The first 8 rows are patterns. Each new row is the sum of 2 different patterns, raised or lowered, with some noise. Before adding, each is slid sideways (what falls off one end comes back at the other), maybe read backwards, and multiplied by a number that may be negative. Names go in the order of the patterns.
In the rows, 128 means zero.
Some rows, each with the names of its patterns after it:
[139 138 133 131 181 126 130 130 141 128 154 138 132 110 142 125  75 106
 139 178 110 140 132 112 124 122 131 131 134 108 141 132 152 122 127 170
 129 142 121 130 147 125 122]
(1)
[149 105 117 133 123 138 147 129 150 136 123 113 123 127 146 111 119 155
 139 120 102 168 106 124 159 125 101 120 129 128 118 157 123 144 124 123
 117 101 116 118 118 129 141]
(7)
[139 172 124 142 172 109 150 125 126 136 156 118 140 133 132 103 107 138
 121 150 130 165 142 122 103  86 162 106 137 128 108 122 128 131 147 114
 166 123 117 128 135 133 129]
(5)
[127 149 134 130 111 113 146 101 151  96 103 120 128 172 106 121 152 104
 145 110 131 135 121 173 149 128 133 118  97 132 125 129 107 115 132 132
 129 108 139  95 114 167 149]
(3)
[117 128 134 118 117 108 129 129 130 131  98 130 132 140 131 111 149 110
 105 129 146 118  92 113 119 176 133 115 161 125 122 109 128 118 125 136
 116 112 100 125 131 129 116]
(2)
[113 125 120 125 140 160 143 130 126 111 139 124 181 136 115 148 106 132
 126 164 112 135 114 114 129 151  92  91 115 124 105 132 124 109 110 127
  75 131 115 133  98 107 115]
(6)
[115 120 110 161 137 130  86 145 118 121 146 117 141 121 127 114 143 125
 133 113 140 124  93 136 125 133 112 119 127 153 129 125 122  86 130 142
 124 136 153 121 119  99 128]
(0)
[145 126 135 129 117 181 171  98 105 151 135 126 112  81 129 135  75 145
 125 122  75 108 119 139 155 148 117 167 128 181 111 130 121 123 111 104
 142 104 112 109 135 135 141]
(4)

New rows. What belongs after each?
[119 123  84  80 103 131 119  91  91 102 129  84 126  97  66  80 107  86
  68 102 123 126  89 112 104 116 106 113 123  53  94  97  73 173  98 107
 132  96 105  40  85  94  95]
(3) (2)
[125  88 122  96 135 101  93  96  92 111  94  89 126 137  95 112 105  77
 108 117 122 108 127 102 108 112 114  72 106  67  98  75 104 131  74 122
  87 119 128  61  86 107 108]
(7) (3)
[113 113 105 141 162 139 173 115 127 141 145 167 155 143 160 166 142 123
 135 124 125 128 126 167 163 122 132 161 125 149 141 138 119 150 162 124
 148 157 145 164 134 129 114]
(7) (3)
[155 165 160 149 224 163 193 157 188 189 176 188 142 111 155 171 179 128
 173 164 107 154 158 130 166 144 165 191 219 151 149 166 151 178 176 171
 158 152 145 157 171 140 174]
(1) (4)
[123 110 114 144 138 129 108 114 131  90  82 114 160 130  95 139 112  90
 120 142 126 124 108 135  94 139 101 122 152 132 151 125 132 144 119 105
 106 145 128 119 160 107 105]
(1) (7)
[220 154 165 106 166 165 162 148 111 164 150 128 170 113 122 147 153 120
 196 142 168 129 159 159 141 150 152 178 157 223 187 126 137 143 153 150
 208 182 160 163 162 142 190]
(3) (6)
[164 167 219 160 153 118 207 140 102 173 173 186 127 137 172 161 104  92
 161 150 145 131 143 138 165 137 165 195 168 146 166 164 167 155 141 173
 103 148 114 201 127 124 140]
(1) (4)
[120 140 124  95  96 123 117 105 144 107 145  90 134 126  90 129 116 171
 146  94 122 119 139 143 118 139 110 122  86  84 135 138 108 168 120 121
 114 112 139 126 132 115 147]
(3) (0)
[ 75 146 114  68  99 126 100  92  89  90  77 102  88  69 109 102 116 110
 114  93 100  81  54  98 129 100 101  81  89  89 109  92 114 101 119  90
  90 154 109  80  81 108 131]
(7) (6)
[ 86  89  59  60 106  70  91 106  94 103 105  94 103  83 110  78 128 160
  63  64  97  75 103  58  60  82  87  47 109 101  86  57  96  75  79 124
  99  83 131  95 133  64  91]
(3) (4)
[ 58  63 109 120 144 117  94 147 134 165  92 106  67 108 107  84 128 107
  89  85  93 118 113 118  95 149 120 103 125 167  73  82 151 107 120  88
  61 104 132  57 133  96 112]
(0) (4)
[122 143 131 157 160 154 166 193 195 152 169 180 116 191 164 204 150 157
 193 132 167 162 210 153 165 133 150 151 181 135 124 157 175 125 156 156
 153 151 173 131 174 156 171]
(7) (6)
[135 159 177 138 176 212 150 138 165 196 169 180 113 148 157 132 152 127
 156 161 195 143 156 170 156 179 154 153 156 170 149 164 152 182 165 173
 183 153 166 143 184 164 148]
(1) (2)
[143 140 144 176 131 112 115 144 148 136 182 151 138 115  97 165 135 137
 133 106 137 142 111 156 116 174 135 115 140 148 136 134 143 177 100 155
 175 118 149 136 119 138 158]
(1) (5)
[ 96 134 146  74 150 139 106 142 143 104 126 132 136  93 101 126 133 148
 115 156 113  79  99  68 149 110 115 136  81 116 135  89 133 111 174 138
  93 140 112 134 132 126 155]
(5) (3)
[125 104  91 113 111 119  97 174 144  88  78  96 126  71 109 127 157 150
 100 136 107 117 176 124 118 123 110 120  86 135 126 113 123 115 146 107
  71 138 107  91 117 103 120]
(1) (5)
[155 133 148 103 142  82 128 138 148 164 137 106 125 149 126 162 142 149
 115 164 155 165 138 165 120 155 152 122 146 182 139 137 132 162 178 153
 149 133 113 144 142 109 133]
(6) (0)
[ 82  80  80 103  87 109  87 128 114  75 116  72 101  36 102 109  65  94
 101 121 110  95 125  96  86 139 104 106 105 111 126  90 121 130  77 124
  95 131 100 115 110 109 111]
(1) (5)
[130  79 121 106  85 122  95 130   5 108  53 104  85  84  73 113 115 125
  82 135  90 149  90 114 140 156 107 104  63 153 125  73 107 111 118  86
 110  94 113 134 116 128 117]
(6) (4)
[134 175 163 126 144 150 150 146 135 159 167 172 145 155 139 137 194 166
 124 125 147 139 126 165 145 125 147 148 144 153 132 174 132 140 121 143
 150 144 140 146 160 164 158]
(1) (6)
[ 97  90  61 137 123 128  95 132 156 185 113  77 120 132 106 145 176 125
 132 102 114 145 126 150 110 128 117  80 107  98 109  93 108 112 137  60
 113  98 102  65 127 100 118]
(1) (6)
[107 137  70 125 132 133 142 133 125 114 137 115  98 157 117 134 103 156
 135 122 123 134 113 146 115  85 132 121 115 130 113 120  67 105 151  92
 145 114 117  82 109 110 129]
(5) (6)
[ 80 131 134  98 125 132 144 167 148 130 170 178 119 147 149 179 157 138
 163 129 131 131 151 141 131 120 131 140 162 102 147 130 168 119 162 157
 136 123 129  63 141 128 157]
(6) (4)
[136 177 155 147 163 178 162 174 172 187 144 166 190 158 164 151 173 172
 172 133 190 145 156 159 141 145 146 173 160 181 184 151 149 125 181 136
 148 150 136 147 157 165 186]
(7) (5)
[130  76  99  74 126 112 121 137 151 134 109 129 132 109 103 114 123 131
  97 123 110 129  78  79 149 136  80 121  93 135 172 113 105 166  99 112
  93 175 123  96 120  77  98]
(5) (4)
[133 112 109 147 124 106 123  82 101 137  91 112 114 136  86 132 113 120
 110 119 136 114 115 113 133 138 147 133 130 129 128 131 118 156 126 136
 134  99 112 117 163  96 143]
(2) (6)
[113 121 110 105 117 106  95  96 150  95 105 109  92  97 131  91  96 110
  73 128 109  97 114 102 121  99  93 116 100  98 119  99 126 116  88 155
  86 130  98 125 105  94 107]
(5) (0)
[181 217 143 184 172 195 165 162 128 147 169 162 198 169 102 128 183 159
 149 167 190 175 216 170 171 184 143 163 208 199 185 178 135 149 133 177
 130 172 103 183 160 186 156]
(0) (4)
[142 120 100 120 106 122  76 109  59  75 136 109  55  81  74  85  64 117
  92 101  88  84 151 139 111 138  94  74 123  90 102 111  94  77  65 114
  83  94  72  86 109  87 159]
(3) (4)
[114 108 116 131  97 121 108 157 123 126 148 123 135 109 118 158 154  97
 103 124 126 125  95 124 130 110  47 130 130 103  89 117 132 131 151 135
 114 146 155 159 111 130 123]
(1) (4)
[138 118 130 131 107  95 155 145 119 127 116 128 166 121 139 113 166 119
 142 177 135 152 136 134 130 163 133 142 154 165 137 118 140 120 107 126
 130 128  98 139 125  92 135]
(1) (6)
[110 140 146 140 179 147 119 140 114 102 144 130 144 136 107 134 140 146
 126 156 132 136 174 160 126 160 116 148 122 126 161 139 157  86 118 149
 105 195 124 122 134 123 165]
(7) (3)
[117 148 125 125 111  92  94 127  95 124  75 123 103 116 137 119 123  92
 124 135 108 122 126  99  86 122 136 120 121  41  80 138 104 101 108 125
 118 146 111  99 152 111 134]
(2) (4)
[101 107 101 125 128 128 100 118 129 170  96 129 113 148 123 120 134 118
 120 120 117 122 157 135  91 138 118 126 100 137  84 114  90 136  95 132
 137  62 106 107 122  99 116]
(6) (0)
[142 156 162  86 134 128 164 115 139 163 113 142 120 138 148 152 126 129
 125 155 133 137 164 126 158 136 152 131 136 117 128 150 146 170 105 130
 133  88 113 146 166 166 120]
(2) (0)
[152 132 148 126 110 119 107 138 100 127 127 162 129  85 136 150  83 148
 130 118  68 135 145 109 121 130 123 128 116 120 115 114 157 150 116 102
 164 102 114 139 137 141 137]
(1) (7)
[140 168 145 107 151 131 169 112 125 174 127 128 114 127 156 108 150 122
 136 144 148 150 137 162 179 123 104 149 134 148 147 136 125 119 136 146
 140 108 104 149 131 121 182]
(3) (2)
[ 68 115 124 106  76  66 115  96 116 122 122 119  99 134 103 119 104 134
  98 111 126 107  94 113 107 121 131 111  74  98 120 113  95 122  66 104
 103 152  81 123 137  61  97]
(2) (6)
[162 163 117 179 125 155 129 195 134 123 125 168 167 204 147 192 152 210
 119 175 194 170 178 141 151 176 189 106 123 167 167 138 171 138 115 160
 151 184 160 174 144 207 177]
(0) (4)
[123 114 123 110  94  91 129 102 105 103 100 112 110 157 132 158  75 116
 144 113 101  91  69 114  96 147  40 136 128  71  96  77 132 142  70  97
 145 177  98 106 120  76 113]
(3) (4)
[ 94  77 145  79  81  90 114  98  59  72  92 145 103  83 161  92  90  74
 103  84 107 108  85  64  78  90  57  82  90 119  81 108  88  74  75  93
  99  97 104  53 105  99 121]
(1) (2)
[156 128 145 105 127 104 110 127 120 125 120 150 133 106 110 133 116 157
 133 128 145 131 127 156 122 131 156 112 145  90 133 142 125 104  97 141
 117 113 162  97 108  98 138]
(5) (2)
[154 139 181 157 154 165 133 111 139 151 154 172 134 168 139 166 166 117
 140 167 178 184 141 154 147 171 182 159 139 160 143 124 129 181 176 120
 158 151 197 160 153 202 155]
(3) (2)
[142 167 132 140 158 125 113 121 176 140  88 182 106 137 156 154 136 133
 151 131 133 124  96 152 167 142 151 151 118 139 127 136 156 155 181 147
 126  91 128 125 132 151 164]
(1) (7)
[107 103 131 112 124 103  88 108 136  89  76  91 105 111 122 114  82  96
 114  66 127 100 111  52 104  91  51 111 114 136 119 118 118 129 120  74
 134 101 136 104  96 149  87]
(2) (6)
[ 89  98 108  67  39  93  94  76 106 118  81  55 101  65  66 110 110  63
  53  93  98  84  93 101 126 131 107  82 100  62 102  99 145 115 106  97
  64 103 106 147  98 130  97]
(7) (6)
[106 154 138 144 156 155 136 141 132 180 156  94 123 153 156 136 149 104
 132 125  59 173 118 140  92 104 123 147 162 165 120 196 130 174 121 142
 134 133 130 148 144 124 151]
(5) (4)
[154 156 152 152 111 139 118 161 153 183 133 144 142 163 163 148 152 165
 197 156 183 167 116 148 154 175 161 150 181 150 146 176 163 171 181 156
 147 126 189 141 114 165 143]
(3) (6)
[132 134 121 144 146 150 135 156 165 136  94 116 140 136 140 114 150 153
 131 144 159 147 157 119 135 164  99 136 153 184 140 136 161 133 124 123
 144 131 123 130 135 102 142]
(1) (2)
[119 171 143 115 115  94  97 115 145 120  88 118 103 120 115 124 114  92
  94 131 131 127 105  92 107  96  87 129  93 118  79  92  68 113 137 101
  86 120  83 116  93 112 115]
(3) (6)
[179 168 145 128 157 187 132 197 204 135 172 187 153 179 144 191 135 150
 190 167 163 150 155 188 150 183 151 141 149 187 188 160 186 188 137 133
 154 140 162 177 171 154 135]
(7) (3)
[141 148 146 123 145 170 122 140 149 125 118 170 200 134 137 156 144 177
 168 162 133 147 148 150 144 118 166 182 126 163 166 162 156 138 144 144
 143 117 143 127 174 132 150]
(1) (6)
[165 184 175 113 154 128 184 130 150 170 169 164 217 197 180 153 172 153
 172 176 180 168 174 142 191 190 120 125 182 182 155 160 147 159 163 155
 172 183 192 168 183 173 166]
(2) (4)
[109 106 132  80 108 105  95 109 119  63  66  86 106  78 103  71  90  80
  65  53 114 114 111  58  78 100  95  83 104  95 101 127 111 123  94  82
 109  94 161 116  95 114  76]
(2) (6)
[134 141 145 144 128 119 103 163  88 148 149 133 127  89 185 118 177 116
 166 176 142 122 106  93 104 118 149  85 124 148  59 107 135 111 146 107
 100 168 182 128 139 110 141]
(5) (4)
[172 174 212 159 143 164 177 136 180 183 190 173 147 145 146 158 139 174
 169 137 156 109 178 168 136 174 155 177 132 180 147 173 180 166 137 190
 196 194 173 189 149 165 183]
(2) (6)
[165 162 148 158 119 142 108 142 141 189 190  81 148 135 126 159 151 153
 150 109 172  84 169 173 148 135 104 155 137  84 164 116 113 160 120 148
 111 119 114 147 134 159 134]
(5) (3)
[135 122 100 131  97 108  79 139  77 142 152 115  52 124 104 109 121 131
 123 122 109  97 118  88 106  90 119 112  94 138  92 105 105 100 123 158
 118 133 118  70 101 128 107]
(7) (0)
[119 128 141 128 145 130 116 142 147 140 147 114 167 111 119 160 147 131
 104 134 132 182 127 124 168 140 155 119 130 134 127 127 133 130 135 137
 148 146 139 108 132 144 161]
(2) (0)
[111 134 159 135 154 145 135 146 134 172 149 147 132 151 132  91 147 120
 129 149 147 137 139 159 140 151 114 131 189 161 124 121 169 133 138 122
 119 135 161 102 144 153 105]
(0) (4)
[110 137 116 167 130 110 117 160  93  83 101  88 119  97 106 111 148 123
 120 140 124 110 143 166  90  95 142 109 110  99  77 117 115  56 138 116
 108  43  87 103 139 146 130]
(2) (4)
[ 97  82 130  92 155 130 116 128  99  75 132  82 144 112 102 104  84 111
  72 127  70 113 170 129 107 119 122  90  88  95 135  68 151  49  75 105
  76 148  85 100 126  87 135]
(5) (3)
[132 133 135 143 143 142 122 136 116 131 133 151 179 131 144 116 146 117
 119 129 165 152 133 126 158 133 131 168 120 180 144 136 160 157 137 146
 134 145 131 111 173 130 154]
(5) (0)
[170 117 146 150 143 116 148 134 163 150 177 154 138 158 123 153 110 131
 120 176 174  72 169 145 168 168 139 143 158 137 138 122 144 142 139 134
 161 137 129  99 150 142 109]
(5) (2)
[ 78 106  99  99  81 160  67 153  88 134 111 105  92  81  56  96 105 136
  85 126 109  64  81 119 116 171  95  71 166 145 104 108 148  95 131 110
 102 116 110  69  54 113  80]
(6) (4)
[121  84 114  99  67  99 136 131  87 117 100 113  77 107 106 120 113  92
 122  96  98  98 117  88 150 127  87 132 117  99 115 122 104 112 108 134
  84 115 106 117  89  83 120]
(7) (5)
[ 94  72 112  79  75  92 124 122 146  93  98  87 136 103 100 136  80 110
  87  41 117 131  88  61  87  92 104 109  66  98  87  80 109 107 138  83
 110 107  98 115 104 117  51]
(2) (4)
[ 95 117 140 118 128  78 122  98 107 121 128 120 124 135  88  98 149 123
 100 117 154 112 146 155 113 109 155 138 131 162 137 139 111 117 126 148
 170 140 140 126 124 119 109]
(7) (6)
[ 98 104  76 138 119  59  54  98  70  89 126  82  70 126  71 109 120 143
  80 102 126 101  96  82 107  56 114  65 125  86  68  90  93  97 162 114
 100  74 134  78  74 126 104]
(7) (4)
[118 122 115 127 129 129 125 108 129  88 128 127  85 153 137 136 199 133
 125 113 167 116 109 154 168 116 130 108 141 141  70  82 133 103 141  89
  87 111 131 147 139 157 134]
(5) (4)
[115 111  96 127 101 104  93  81  68 127 105  99  79  96  85  50  92  91
  94 102  88 125 107  95  97  88  47  99 136  91  83 152  70  87  88 125
  83  75 101 120  97  88  64]
(7) (0)
[106  97  86  86 120 133  72  77  62 105  84  86  99  79  98  78  94 102
  90 118  91 110  85 100  92 102 108 130  71 101 132  80 143  87  82  97
 114  66 109 100 115  70  83]
(5) (0)
[142 123 110 121 141 101 149 115 112  78  90 139  89 149 131 149 113 113
 117  82 152  55 118 120  73 109 117 131 130 108 153 101 110 126 141 119
 112 123 163 120 127 152 101]
(5) (2)
[116  95 146 101 138 140 106 115  89 165 112 110 181  99 118  81 101 143
  87  85 102 137 106 143 131 128 119 106 133 115 117 117 116  99 135 138
  94  96 112 109 119 116 106]
(3) (2)
[145 159 138 132 154 203 141 165 138 140 167 143 162 143 158 138 162 149
 157 132 159 190 146 139 138 161 168 152 127 153 144 152 193 175 132 161
 183 124 149 137 176 165 169]
(2) (0)
[129 133 124 162 181 136 152 178 131 122  96  94 135 132 117 132 140 121
  85 135 145 117 130 130 137  99 149 106 138 136 140 106 160 159 149 139
 153 106 125 141 154 128 176]
(2) (6)
[130 158 112 146 100 128 166  90 123 124 142 165  86 162 130 136 125 130
 152 119 135  68  89 150 128 120 148 139 124 132 141 134 135 139 145 152
 131 125 134 118  88 125 126]
(3) (2)
[128 131 114 129 141 124  96 100 102 125 108 109 138 144 144 121  92 128
 121 133 119 131 106 182 112 110 130 124 128 109 137 118 125 102 118  75
 111 122  97 168 106 105  44]
(6) (0)
[145  83 134 117 112  95 130 115  94 113 131 135 121 115  84 115 103 142
 113 121 177 137  89  77 115 152 134 113 130 153 115 127 116 131  96 105
 126 120 131 147 105  81 116]
(7) (2)
[ 94  79 117 118 100  97 102 121  90  65  55  94  91 137  79  97  73  56
  93  93  76  94 105  65  72  83 113  87  98 101 119 105 138  85  95 108
 101  99 123 140  80  85 101]
(6) (0)
[124 128 102 139  88 128 144  94 110 119 132 150 100 136  93 131 130 126
 109  93 112  92  97 124 138  92 126 124  93 121 141 131 101 121 133 151
 128  74 109 105  48 121 108]
(3) (2)
